Each new row is followed by what is left after taking away its nearest point in the smallest flat space through zero that holds the last named rows.
In the rows, 128 means zero.

q_680 (4 x 15):
0:  72 175 111 120  78 173 121 134 132 175 105 116 107 112 154
1:  56 143 127 118 169 169  93 191  57 177 162  96 179 149 104
2: 165 132  35 178 130 177 136 113  84 170 164 177 144 139  77
3: 133 207  74 175 140 143 175 129 167 165  99 140 107 164  74
New rows:
110 157 145 132 151  90 120  99 122 116 142 155  84 121 178 | 109 160 130 140 162 101 118 106 105 128 153 159  95 129 162
144 142 156  71 173 169 105 161 133 112 131 122 123 148  94 | 159 139 138  76 142 179 108 138 141 114 126 139 107 132 107
109 110 145 153  76  97 158  94 135 108 107 110 133  81 171 | 105 122 128 170 114 105 161 116 113 125 124 109 156 107 132
173  83 146 126 112 111 113 184  88 168 122 184  61 169  96 | 153  98 159 117 103 111 113 190 101 171 108 171  53 167 108

q_769 (4 x 15):
0:  93 181  82 121 139 116 117 131 106 107 105 108 101 140 130
1: 188  67 108 163  63 145 122 169 135 112 146  66 126  87 120
2: 138 190  90 125 119  92 124  79 144  75 115  95 107  84  98
3:  40 123 130 131 120  94  66 110 168 120 141 101 137 134 165
New rows:
170 148  83 118 129 135 138 135 107 166 174 167 173  99 158 | 144 153  75 119 125 123 119 130 117 158 175 153 171  98 167
164  98  85 111  95 179 174 110 121 143 173 122  80 164 102 | 119 110  95 104 104 157 150  84 144 140 177 125  87 168 115
124 142 138 111 138 127 132  87 146  82 176  76 150  78 126 | 118 133 137 107 155 153 145 126 111 109 168  96 146 115 138
177 161 167 168 129 142 125 164 129 113 172  83  99  95 121 | 137 173 179 156 153 136 117 156 129 126 169 106 104 119 136
132 107 153 119 163  88  97 173 162 109  91 129 113  82 170 | 147 118 149 115 171  95 113 177 147 111  83 139 108  86 161

q_22 (4 x 15):
0: 162 111 125 211 117 193 169 165 102  19 107 119  63 112 161
1: 126  91  45 151  84 186  85 176 103 153 132 113 186 118  73
2: 173 114  79 120 122 150 126 160  94 187 101 168 144  80 135
3: 105  72 134 125  63 204  92 124 117 159 189 122 149  89  89
New rows:
120 136 194 174 153 132 124 177 161 127 132 155 175 165 103 | 134 131 193 170 151 141 128 180 151 142 128 170 170 145 112
138  72 170 157 128 141 124 100 121 111 118 147 156  78 124 | 133  90 152 154 146 111 121 104 129 110 101 139 172 104 118
157 129 147 101 130 138 156  87 154 135 122 167 132 111 131 | 147 128 122 120 125 145 146 102 155 114 119 146 147 131 112

q_950 (4 x 15):
0: 147 129  82  56 106  47 192  88 175 163 151  84 178 123 111
1: 176 105 132  58 117 109 124 107 152  84  79 117 156  81  70
2: 157  58  87  96  99 136 140  72 161 106 127 126 141 154 153
3: 195  83 167  80 133 108 115  72 178 161 148 115 158 156 193
New rows:
 96 172 113 116 168 100  87 130 133 131 129 174 181 172  85 | 105 148 108 116 162 114  81 116 139 121 127 179 179 184 100
 91 135 173 122 170 148 156 164 141 110 123  93 173  93 165 |  88 114 146 121 157 156 165 151 145  97 122  95 171 102 167
179 160 129  89 125 104  80  86 152  92 158 181  80  98 169 | 147 180 100 107 119  99 101 101 139  95 166 179  73  98 154

q_745 (4 x 15):
0: 152 125 133 122 159 129 143 115 125  90  86 124 124  77  91
1: 140 128  89 163  88 112 189 104  65 160 155 119 115  95 145
2: 136 169 104 157 121 160 145  90 132 124 142  40 124 116 129
3: 102 115 103 115 119 152 169 101 122 104 139 131 108 130 165
New rows:
165 155  72  94 108 160 103 154 159 154 178  88 135 123 108 | 162 128  74  76 116 150 121 157 147 137 162 132 127 107 108
143 154  86 134 144 132 121 142 156 156 102 147 133  59 120 | 122 151  82 126 135 142 118 142 166 159 119 151 130  86 145
123  91  69 102 114 125 116 126 162 143 187 150 119 172 133 | 152 101  74 112 132 119 119 119 156 131 160 131 122 132  96
119 104 116  78 125 118  85 124 144 123 122  89  65  76 150 | 123 105 117  87 114 104  79 134 134 145 132  96  70  81 150

q_656 (4 x 15):
0: 137 124 106 138 100 120 144 118 108 140 142 161 104 125 113
1:  57  82 137  92 132 153 198 162 161 106 131 129 127  97  43
2: 143  65 183 163 155  69 200 144 142  91 203  82 172  87 186
3: 129 129 111  84 125 134 116 166  94 174 199 163 147 149  93
New rows:
141 125 105  92  86 148 171 101 129  90 152  78 100 142 143 | 143 136 104  81  93 155 151 107 126  99 153  76 108 153 144
 94 139 105 109 142  80 140 121 152 161 179 166 168 122 147 |  87 150 103 119 139  91 133 103 166 147 132 158 152 120 148
175  88 156  90 143 135 108 140 120 164 121  88 160  88  76 | 188  93 145 114 125 127 111 116 114 160 103  99 137  84  86
 88 109 162 133 117  89 179 143 141 101 175 101 124 167 146 |  93 141 140 127 107 108 139 130 132 117 141 116 107 187 139
174 157 109 113  85  92 159  99  97 168 155 142 123 100 176 | 133 156 124  84 110 123 156 116 131 151 119 116 136  98 148

q_529 (4 x 15):
0: 113 137  89 136  82  81 144  98  87 109 136 179 108  86 140
1:  47 166 111 114  76 103 114  99 154 138 170 120 146 147  87
2:  97 174  97 141 128 162 176  94 142 206 133 121 129  87 176
3:  60 180 107 110 154  93 125  79 116 115 237 207 124  58 181
New rows:
127 137  96 127 130 125 167 129 136 121 135 144 160 118 142 | 134 128 106 124 132 126 157 139 140 111 130 135 163 134 128
124 119  66 137 124 132  98 110 153 111 104 111 124 134 125 | 128 120  72 134 144 136  96 112 153 108 115 118 124 127 137
128  52 139  72 145 142 204 119 123 133 137 103 111 142 129 | 110  60 132  68 132 128 200 110 122 127 152 112 112 139 123

q_62 (4 x 15):
0: 146 151 143 166 148  84 126 114 115 116  97  87 171 135 137
1: 147 150 165  96  54  94 153 115  96 118  81 106 142  74 123
2:  93 104 164 122 135 193 135 143 151 126 138 170 203 147 120
3: 144 167 199 120 117 169 101 145 156  84 149 157 160 132 123
New rows:
125 110  96 107 151 107 147 164 140 123 168  98 133  98 142 | 129 120 117 105 144 112 144 166 143 112 166 101 148  95 141
128 133 149 144 140 166  79 145 114 126 116 126 123 104 121 | 122 121 133 144 138 155  90 140 105 138 106 118 121 100 122
111 145  77 138 141 204 128 107  89 128 129 141 118 126 159 | 126 165  97 141 130 188 126 103  83 115 115 128 130 117 160
124 115  97 118 105 144 142 141 101 105  52 172 124 107 148 | 135 131 100 139 134 144 121 145 114  92  68 170 120 127 153
155 111  96 100 114 153 135 169 125 152 165 163  93 116 148 | 164 126 117 127 127 128 136 160 117 141 139 137 143 122 153

q_715 (4 x 15):
0: 134 112 102 138 166 134 104 106 127 106 167 158  99 175 150
1: 162 156 133 122  78 123 120 158  94  97 173 142 227 189 145
2: 163  91 113  81  90  92 104 180 189 154 157  78 151 120 179
3: 121 117 164 177 112 173 130  92 131 186 142 156 125 133 116
New rows:
138 110 118 129 109 139 153 204 100 136 137 142 137  52 123 | 138 103 108 142 131 149 142 185  95 127 157 164 120  79 130
204 111 141 129 138 104 115 116  84 105 120  99 128 138 144 | 196 107 153 141 136 115 120 106  89 126 111 100 118 124 135
111  97 137  88 182  92  89 137 128 102 191 106 124 155 135 |  97 113 171 109 158 112 112 128 115 131 163 107 140 128 104
121 133  94 138 134 167  83 173 102 133 122 136 124  52 123 | 128 131  92 143 132 171  76 171  99 130 140 146 133  72 131
191 127 128 147 124 118 164 124 108 146 121 121 128  99 116 | 194 122 117 145 136 115 156 122 109 135 132 127 120 112 125
142 199  97 121  80 134 118 113 159  85 115 113 128 132 167 | 134 190 106 138  86 150 119  95 165 107 114 121 109 126 161

q_484 (4 x 15):
0: 115 120  84 133 115 131 142 121 144 152 143 180 149 166 195
1: 173 139 125 172  66 179 120 155 186  95  60 186  93 105 207
2: 160 117  65  93 119 173  77 119 184 101 138 106  19 119 126
3: 129  57 106 140 194 116  42 161 237  94 143 148  85 138 124
New rows:
 96 142  95 108 166 113  90 170  87  80 128 159 112 114 100 |  99 154  93 114 145 121 106 167  78  85 118 172 120 115 121
178 150 173 134 158 143 180  80 179 106 169 126 117 166 126 | 177 152 176 136 157 142 183  80 176 107 167 128 122 166 127
177 143 113 105 175 138 151 146 148 112 176 178 147 135 110 | 185 156 124 107 161 145 159 146 136 108 163 170 144 123 105
127  98 129  78 179 118  79 131 112  83 173 169 119  80 180 | 132 122 145  80 156 124 103 126  81  87 159 162 129  69 179
175  93 164 121 114 150 138  89 148  99 173 114 158  79 108 | 169  91 148 120 111 150 144  85 151 109 181 130 166  93 129

q_184 (4 x 15):
0: 124 137 159 148 123  53 125 144 178 176 139 168 147 109 140
1: 170 112 158 138  97  99  69 155 149 151 124 166  88  96 163
2: 156 111 161  97 182 130 137 129 172 140  88 146  85 164  45
3: 169  97 150 105  81  82 150 152 153 121 154 196 116 111 186
New rows:
 95  92 109 156 157  85 110 102  93 137  88 133 141 113  76 | 113  76 107 141 133  88 122 108  85 117 100 151 133 109 105
 78 108  80 137  80 145  84 168 132 128 111  78 106 143 133 |  84  99  94 119  88 119 122 171 159 131 115 106 111 155 121
 79  78 122 143 170 159 124 116 155  88 123 100 141 131 178 |  91  73 137 142 172 142 117 124 174 101 119 117 131 128 174
109 138 179 119 111  97 100 120  99 107 126 136  99 109 151 |  97 142 174 112 128 103 123 111 100 103 124 127 109 124 129
 93 115 126 139 110 111 124  77 111  81 173 139 166 115 127 | 113 107 143 134 124 114 100  83 126  91 152 146 135 119 102

q_631 (4 x 15):
0:  29 129 119 158 138 112  82  82 137 168 114 116 129 139 139
1: 146 145 123 113 116 125 193 147 153 140 143 132 127 126 149
2: 136 118 104 166 181 155  88 132 164 120 168 178 152 123  92
3: 137 148 151 165 147 110 110 112 127 148 132 109 167 122 135
New rows:
123  94 131 119 130 204 152 110 124 113 135 122 108 108 163 | 126 103 143 137 139 195 141 101 122 123 136 111 127 105 166
107 142 139 109 126 137 115 204 124 143  58 173 121 132 121 | 114 154 148 126 136 129 115 200 129 154  64 167 141 129 126
124 128  91 107 149 154 119 157 135 146 134 128 134 198 130 | 137 135 108 111 145 143 116 153 120 148 125 110 144 196 136
142 124 137 119 148 161 195 146 123  89 157 152  56 136 140 | 120 134 158 155 163 142 149 116 109 108 146 127  84 135 143

q_38 (4 x 15):
0: 127 108  72 120  82 127 117 176 163 165  84 143 111 121  87
1:  97 115 130 138 149 158 201 176 130 162  87  93  88  96  89
2: 136 120  93 144 110 140 169 125 153 130  93  66 107 102 145
3: 144 147 125 102 146 116 185  92 133  85 149  71 130 123 143
New rows:
122 142 109 111 185 125 176  79 108 111 151 135 118 117 111 | 124 127  90 136 154 132 134  91 118 135 127 154 116 116 120
 85 141 178  86 139 144 114 129 178 149 134  91 112 172  93 |  94 137 169 104 124 146  95 115 183 148 128  84 115 170 119
136 165 112 113  97 109 145 169 142 125 161 108 143 122 143 | 125 160 132 134 106 121 134 173 129 137 158 118 141 120 150
155 128 118 101 131 167 155 112  95  94  96 119 124 125 109 | 154 124 121 112 124 169 127 114  91 103  95 139 129 130 114
140 131 142  89 117 136 119 101 159  99 114 138 164  86  98 | 131 125 155 112 123 150 118 106 151 111 104 136 158  79 107
128 135  93 134 165  77 170 137 163 152 138 147 148 134 146 | 124 131 104 152 167  85 156 136 156 159 135 153 148 133 158

q_846 (4 x 15):
0: 113 135  77 114 155 145 141 146 144 131 167 166 114 126 133
1: 107 162  81 136 135 159 106  63 177  93 208 189 172 132 118
2: 129 143 103 124  91 105 107 151 131 138 209 117 136  79 127
3: 110  83  94 156 134  92 190  63 124 102 170 149 198 120 109
New rows:
123 137 106  50 149 119  75  80  72 139  64  93  67 151 117 | 115 129  78  58 139 100  89  63  75 132 117 102  96 130 110
 94 160 181 162 107 115 133  68 133 103 181 190 138 135 122 | 100 146 182 146 118 108 150 126 112 129 151 173  96 132 133
104 136 134 110 129 143 114 149 116  96  82 177 175  91 124 | 106 133 132 109 122 134 116 160 111 102  90 169 173  81 125
 84 124 142 136  83 163 169 112 147 142 104 127 136 143 120 |  85 131 134 130  77 161 162 130 147 150 122 124 127 131 123
131 172  68 172 141 162 152 184 184 150 173 136  97 147  93 | 143 152 116 192 120 139 156 152 165 142 131 102 123 153  84
 99 185 122 165 121 154 155  78 153 154 145  98 143  91  91 | 101 176 124 156 135 155 168 107 142 167 118  92 118  97  98

q_359 (4 x 15):
0: 158 137 172 147 151 151  95 138 139 115 168  96 173 106 103
1: 111 150  63 137  68 155 137 163  61 122 107 156 144 173 170
2: 119 124  93 111  69 117 119  93 135 123 192 152 111 151 109
3: 163 135  98 193  79 126 162 112  91 106 148 122 130 145 146
New rows:
121 130 145  94 139  99 130 102  80  96 151  93  91  56 132 | 114 138 132  91 128 112 124 119  62  95 145  99 103  67 142
126 153 143  73 121 142 135 129 174 105 101  99 114 144 187 | 142 155 142  93 107 143 136 120 170  95 125  92 121 145 182
170 120 156  78  82 124 110 118 146 144 129 104  97 169 124 | 177 125 160  95  92 132 117 133 132 142 108  96 107 167 137

q_120 (4 x 15):
0:  75 216 110 144 163 141 172 173  86  93 163 125 175 114  67
1: 133 115 115 130 117 138 104 127  58  79 109 181 131 136 106
2:  78 128 144 200 152 180 151 145 155  93 188 174 117 113 128
3: 118 118 171 105 101 114 115 146  85  47 157 145 113 122 150
New rows:
101 137  52 145 123 127  78 121 133 114 164  52 117 136 114 | 105 119  58 148 115 130  68 117 128 102 164  66 107 138 123
140 122 130 137 137 152 112 141 139  97 134 105 121 108 107 | 147 120 125 131 136 148 109 137 139 107 124 100 122 111 106
137 119  96 131 124 121 156 151 133 144 120 136 116 123 116 | 135 115 108 125 118 117 154 154 130 129 128 136 111 121 125
157 105 103  97 116 131 120 135 103 104 124 167  75 118 124 | 143 131 101 104 132 132 143 144 133 128 139 140  85 112 119
128  92 163 126 115 111  58 118 111 138 122 142 152 106 129 | 111 119 157 137 132 117  78 128 125 149 135 129 165 100 116

q_206 (4 x 15):
0: 154 184 123 112 127 136 151 116  90 115 119 174 113 151 124
1: 133 166 124  90 141 101 123 191 103 155  98 183 181  80 123
2:  90  73 149  65 105 123 171 195 102  71  78 137 146 136 120
3: 136 110 126 152 153  74  89 144 139 120 136 116 146 128 176
New rows:
145  77 111 121 174 151 180 180  83  99 139 121 107 159  75 | 160  98 101 147 192 137 149 169  98 132 158 119 117 140  86
 94 124 172  96  85  98 126 131  81 145 131  93 141 125 104 | 110 143 166 114  94  91 114 112  81 149 144  96 133 134 117
158 179 171  79 161 163 101 151 119  89 153 158 112 117  99 | 146 142 174  96 163 156  86 148 143  88 163 125 112 115 109

q_739 (4 x 15):
0: 136 104  77 137 147 168 159 123 115 115 116  65 131 159 144
1: 186 119 155 157 166 145 160 122 182 156 237 170  96  77  85
2: 106  65 134 153  60 119 128 111 188 136 188 144 114 115 115
3: 144 110 102 204  95 116 156 154 183 122 142 123 121 119  85
New rows:
 82  78 162 159 105 179 145  99 125 156  83 131 116 160  91 | 101 106 175 154 136 178 146 106 115 161  84 146 114 149  84
101 169  82 156 105 180  89  79 140 143  99  86  84 117 108 | 106 180 103 146 114 174  81  76 141 151 114 109  80 103 104
121  91 168  83 166 110 146 100 114  79 131 117 110 170 101 | 125  98 164 110 153  95 149 116 129  76 122 123 111 165  83
181 118 152 114 153  77 136 145  96  93 119 114 134 130  89 | 164  89 150 107 130  82 133 130 104  94 133 108 132 136  99
 94  97 132 166 176  84 136 123  99 163 146 159  98 159 123 |  90  96 125 167 173  85 136 125  94 159 134 150 101 166 127

q_3 (4 x 15):
0: 120 182 115 111 181 172  98 149  94  83 172  94 123 116 142
1:  85 153  64 162 155 130 159 143 100 107 115 154  94 123 151
2: 149 113 102 127 190 137 190 174  73 111 161 115 126  59 137
3: 136 111 138 162 107 184 128 144 101  64 110 157 148 126 100
New rows:
 89  43  93 134 169  81  99 207  78 187 106 132 102 124 153 |  96  56 125 128 148 116  51 198  86 158 109 125 121 148 136
 87 111 175 152  50 144 116 106 131 137 181  83  64 108 132 |  84 108 160 160  63 145 136 117 117 131 182  88  59  94 136
157 188 131 165 163  87 161 106 109 120 114 166 112 158  92 | 174 183 153 150 162  92 150 106 112 122 126 152 125 154  85
